Each new row is followed by its nearest point in the smallest flat space through zero that holds the last named rows.
In the rows, 128 means zero.

k94 (4 x 13):
[[ 47 148 152  96 194 153  90  94  97 143 153 225  94]
 [100 162 194  59  66 122 203 129 105 120 190 139 207]
 [135 138 217 117 136 146 112 125 135  88  73 142 124]
 [107 191 198 137 135 170 143 125 103 127 118  67  63]]
New rows:
[180 162 105 136 126 151 121 129 139 112 131  95 122]  [148 130 120 147 119 129 133 136 133 128 117  89 115]
[137 130  90 140 125 155 188  85 119 125 168 164  94]  [107 136 101 125 132 128 136 123 115 150 162 131 122]
[116 156 149 129 204 118 131 145 132 147 107  89 113]  [120 146 142 141 145 145 118 125 121 130 116 110  89]
[134 140  87 135 124 120 140 126 120 128 121  90  94]  [136 134 100 150 127 130 132 133 126 142 133  90 104]
[124 110 104 163 136 120 129 147 150 132 151 105 141]  [140 118  93 141 122 119 131 133 133 138 135 112 129]

k233:
[[107  95  77 128 108 161 181  68 132 144 129 102  94]
 [133  80 155 114 124  89 135 141  92 150  97 156  78]
 [ 92 151 136  65 155 121 157 143 126 147 181 116 112]
 [ 90  99 100 149 162  97 147 220 175 163 152  67 107]]
New rows:
[109  87 137 156 147  81 164 105 170 178 145 123 175]  [116 112 111 140 133 125 139 145 143 139 131 107 118]
[ 78 168 181  94 132 164 160 125 150  80 131 165 140]  [123 170 145  88 136 139 127 111 119 118 158 140 145]
[152 180 129 112 128  82  81 159 172 155  95 100 139]  [134 144 143 142 143 112 101 175 142 122 132 125 151]
[ 78  91 164 118 106 177 158 173 141  84 119 151  87]  [120 110 129 120 130 117 140 135 122 141 126 127 106]
[141 160  98  88 177 121 145 160 130 142  82 119  96]  [116 123 133 113 139 114 137 149 128 141 139 123 114]
[ 77 143  86 180 120 113 143 143 178 168  85  76  94]  [110  92  82 171 130 130 148 154 165 146 125  80 114]

k968:
[[150 119 166  79  95  78 138 162 145 162 167  76 127]
 [142  57 192  96 154 107 102 122  61 127 162  63 111]
 [112 113 122 141 139 131 145 140 103 114 212  59  55]
 [149  72 142  98  60  96 158 112  75 154 148 120 120]]
New rows:
[111 146 131 156 150 109 113  90 106 136 137 124  89]  [119 121 122 143 145 142 126 121 112 114 140 120 109]
[118 170 149  94 178 173 129 113 114 134 112 131  81]  [118 134 129 142 165 144 111 128 129 111 128 120 122]
[119 112 122 126 111  81 174 156 114  78  86 167 133]  [133 123 118 127 101 126 139 116 121 135 110 155 140]

k452:
[[126 168 145 159 100 133 119 136 111 126 106 114 139]
 [134 139 148  99  93  49 119 168 132  57  58 142  89]
 [121 131 101  92 138 169 123 127 102 162  74 103 104]
 [163  82  91 187  72 127 169 153  93  75 156  47 144]]
New rows:
[148  78 180 125 166 106 115 105 169  84 135 115 159]  [133 105 135 126 136  96 135 128 152 105 162 151 131]
[135 125 100 106 103  78 115 152 177 148 141 146 122]  [129 116 134 111 135  99 128 131 145 110 133 150 119]
[157  79 121 133 108 112  76  83 125  99  82 114 179]  [134 121 123 131 115 118 134 138 122 111 120 115 123]

k325:
[[154 114  97 182 170 116  72 120 119  85 127 132  85]
 [160 100 148 108 138 121 174 184  54  93 149 147 117]
 [133 130  92 107 146 109  97  98  41 135 134 170  71]
 [154 138  94  97 147 187  55 128  88  83 129 149  94]]
New rows:
[102 151 139 105 121 107 143 109 205 134 184 132 160]  [107 139 141 128 108 129 143 118 176 155 120 110 158]
[148 157  90 171 150 160 127 121  95 122 145 142 117]  [140 125 112 136 144 130 102 124 109 110 129 137 106]
[117 180  92 116 108 106 153 125 146  82 109 120  99]  [126 131 124 130 129 129 121 122 132 130 126 128 126]

k38, 4 rows:
[[102 150 156  72 126  69 145 138 157 140 112 124  88]
 [180 212  72  54 128 142 133 125 133 124 127 141 124]
 [126 164  98  88 107 142 125 157 140  93 163 145 100]
 [172 131 106 121 119 122 124 158 133 189 104 114 156]]
New rows:
[122 117 132 106 114 111 102 125 119  80 114  80 136]  [117 128 135 125 129 124 130 123 130 118 131 130 119]
[ 89  80  81 139  52 110 135  84 109 166 133 151 164]  [129 103 131 155 124 134 122 138 124 141 127 122 142]
[134 161 145 127 123 134 128 118  76  82 175 148 142]  [123 143 116 129 133 156 126 107 117  84 150 142 121]
[111 157 127 141 130 134 133 123 129 157 155  72 145]  [135 125 126 131 128 127 127 130 127 139 122 125 135]
[132 165 136 122 110 127 117 153 102 128 138 149 127]  [133 141 114 114 120 133 126 142 132 123 138 132 122]
[126 130 136 151 150 204 137 102 158 163 121 120 186]  [155 117 117 160 141 153 122 106 108 141 116 124 163]

k873 (4 x 13):
[[114  65  65  94 150 117 169 128 113 208 204 124 135]
 [164  81 110  65 143 168 160 160  92 132 164  90 174]
 [ 46  50  20  44 186 111 179 176 165 215 160 153  40]
 [132  93  91  38 108 113 153 175 163 182 140 167  75]]
New rows:
[130 128 107 137 103 125 135 127 119 121  97 157 139]  [132 135 135 129 119 123 123 128 134 127 122 135 123]
[147  60 204 116 163 116 133 130  95 122 120 124  91]  [134 123 128 113 133 140 132 140 124 118 124 120 132]
[151 102 155  52 131 123 115  56 113 126 143 106  95]  [147 119 127 105 116 131 135 137 125 137 139 129 135]

k333 (4 x 13):
[[128 101 167  49 124 100 134 134 133 113 153 134 141]
 [167 129 134 128 137 108  93  72 125  83 153 144 134]
 [ 83 143 138 122 157 113 114 117  66  90 160 112 116]
 [110 111 136  97 133 193 187  91 105 119 105 147  95]]
New rows:
[117 109 141 129 112 100 183 116 101  82 118 140 122]  [117 121 139 104 135 138 141 112 110 112 133 133 118]
[121 102 152 112 110 143 139 135 102 133 122 114 169]  [117 119 139 103 126 129 141 139 127 132 129 127 128]
[155 156 120 150  94  98 180 106 151 110  98 155 105]  [155 124 119 141 120 147 134 108 148 132 112 142 126]
[193 181 120  93  40  57 147 122 133 117 109 145  96]  [167 116 135 113 115 110 115 121 163 128 132 140 145]
[130  94 199  97 111 134  94 145 106 175 132 112 109]  [116 115 146  89 123 115 138 151 132 134 135 124 135]
[ 80 179 164 133 150 122 126 132 148 160 104 126 182]  [110 133 125 134 126 118 127 160 127 145 127 114 132]

k966:
[[ 71  46 120 192  63 119 106 150 160  74  47 104  37]
 [ 62  69 153 107  91  48  70 180  94  98 139  96 136]
 [ 32 111 169 119  98 164  69 130 116 125  37 115  71]
 [ 85  20  61 168  76 108 156 112 103  42  91 153  71]]
New rows:
[136 153 129 163 113 100 122 106 121 113 123 175  99]  [132 119 115 139 124 134 139 121 132 119 121 134 117]
[125 136 113 131 108 127 141 132 124 184 107 129 120]  [129 137 133 130 130 141 127 125 135 135 118 127 122]
[128 128 128 125 178  53  78 135 174 128 122 123 127]  [132 127 147 133 122  97 108 159 143 133 143 103 136]
[160 133 131 129 137 129 110 129 144 114 125 108 115]  [141 134 133 141 127 127 128 136 147 133 128 119 124]
[169  88 126 177 137  77 137 142 104 198  79 113 153]  [144 123 129 144 123 109 128 144 147 126 139 115 128]
[ 92 134 153 146 149 108 168 174 127 144 123 128 139]  [126 129 139 126 126 117 117 140 132 132 133 118 132]

k750:
[[165 118 172 145 100 141 110 136  84 110 144 201  92]
 [177 148 125  76 146 128  99 177 110 111 150 140 158]
 [160 139  66 121 100  61 126 180 111 122 147  92 160]
 [182 108  65  74 121 158  81 173 139 155 163 105 113]]
New rows:
[113 123 170 164 115  77 194 152 211 156 124 180 166]  [ 99 141 148 158 127  97 156 110 122 114 110 128 143]
[117 169 148 150 159 139  62 121  97  78 107 131 100]  [132 137 162 125 139 138 126 125 116 114 126 156 131]
[219 185 121 120 136 177 117 109 159 118  77 177 155]  [149 138 153  95 153 156 109 140 122 118 135 153 136]
[107 139  94 107 124 184 114  88 160 125 111 108 156]  [108 124 117 107 155 159 126 113 162 147 120 100 130]
[162 132 101 123 130 153 102 131 153 194  99 159 111]  [142 109 113 113 125 162 108 129 139 147 139 127 102]

k941:
[[143 160 157 119 134 111 133 136 190  88 105 114 114]
 [126 120  70 124 116 141  82 112 183 176 122  88 142]
 [154 104 117 115  95 169 117  88 180 118 155 104 118]
 [107 146  93 113 151 118 129 118 129 138 144 110 140]]
New rows:
[126 106 123 114  76 137  88 142  62 133 133 153 122]  [131  92 131 146 108 146 122 131  81 153 131 151 131]
[126 120 119 118 143 117 154 142 169 119 127 171 129]  [130 140 137 125 134 120 133 131 140 115 123 126 125]
[136 118 143 123 106 131 131 143 122 153 124 123 114]  [135 115 135 138 116 134 121 133 124 136 119 135 126]
[155 109 122  91 124  99 100 126 118 137 125 135 120]  [129 123 124 132 124 131 121 129 129 137 124 128 129]
[122 114 132 103 154 127 129  92 190 102 117 131 122]  [138 143 129 113 128 130 130 114 176 104 133 107 121]

k716 (4 x 13):
[[132 164  81 166 184 138 189 143 106 110 131 139 156]
 [152 136 126 184 137  99 124  79 156 111  91  83 138]
 [141 180 143  64  78 111 125 117 106 152  82 105 142]
 [147 145 167 135 149 163 173 164 137 158 101 122 203]]
New rows:
[ 86 129 154 127 149 139 132 155 126 141 127 122 155]  [128 122 145 125 136 148 140 151 131 141 131 136 149]
[124 204  52 130 119 147 105 131 143 127 111 148 139]  [129 169  92 119 133 115 149 121 100 118 119 127 126]
[161 158 129 182 141 153 129 157 141 122 142 107 112]  [133 125 123 161 152 132 142 127 138 121 127 124 141]
[ 52  91 133 126 128 190 149 123  82 198 103 124 183]  [128 127 156 110 133 159 148 166 126 152 130 142 162]
[115 119 129  52  99 126 137  81 131 141 134 150 147]  [124 138 138  81  96 125 115 132 114 142 123 131 119]

k213, 4 rows:
[[140  98  92  75  94  91 107 124 148 107 132 199 137]
 [140  56 162 140 135 181 123 135 154  97 139 202  84]
 [153 105 130 155 117 131  85 171 136 151 148 179 105]
 [141 131 204 179 112  87  85 144 149 134 109 185  60]]
New rows:
[120 116 128 101 133 172 122 142 157 117 129 122 123]  [128 105 123 123 136 157 138 127 130 118 136 134 129]
[141 127 135 159 168 125 126  90 110 156 119  97 137]  [122 146 140 147 141 137 137 128 118 138 124  94 128]
[134 118  95 137 121 167 115 156 143 110  95 101 129]  [130 119 116 130 136 152 132 136 123 133 139 120 136]
[ 94 115 137  84 104 204 112 103  65 146 168 127 127]  [127 105 109 121 142 172 144 130 124 123 143 119 142]

k735 (4 x 13):
[[ 83 159 187 146 184 141  68 116 153 172  97 121 119]
 [120  83 146 105 168  98  51  82 117 119 114  94 157]
 [102 122 156 147 168 190  96 155 113 154 137 122 115]
 [110 146 164 144 158 218 108 119  84 195 150 116  91]]
New rows:
[120 149 155 161 104  81  88 129 150 134 183 121 116]  [121 141 138 129 133 113 121 120 143 133 115 129 129]
[ 82 148 119 128  75 135  96 122 131 102 113 140 102]  [125 139 131 131 126 121 132 129 139 130 122 133 126]
[110 174  52 127 151  62 103  76 112 179  82 110 145]  [132 152 141 111 124  78 113  64 140 144 105 118 132]
[146 147 105 137 154 103  72 113 146 130 126  91 117]  [121 124 141 121 144 108  98 105 134 130 114 118 137]
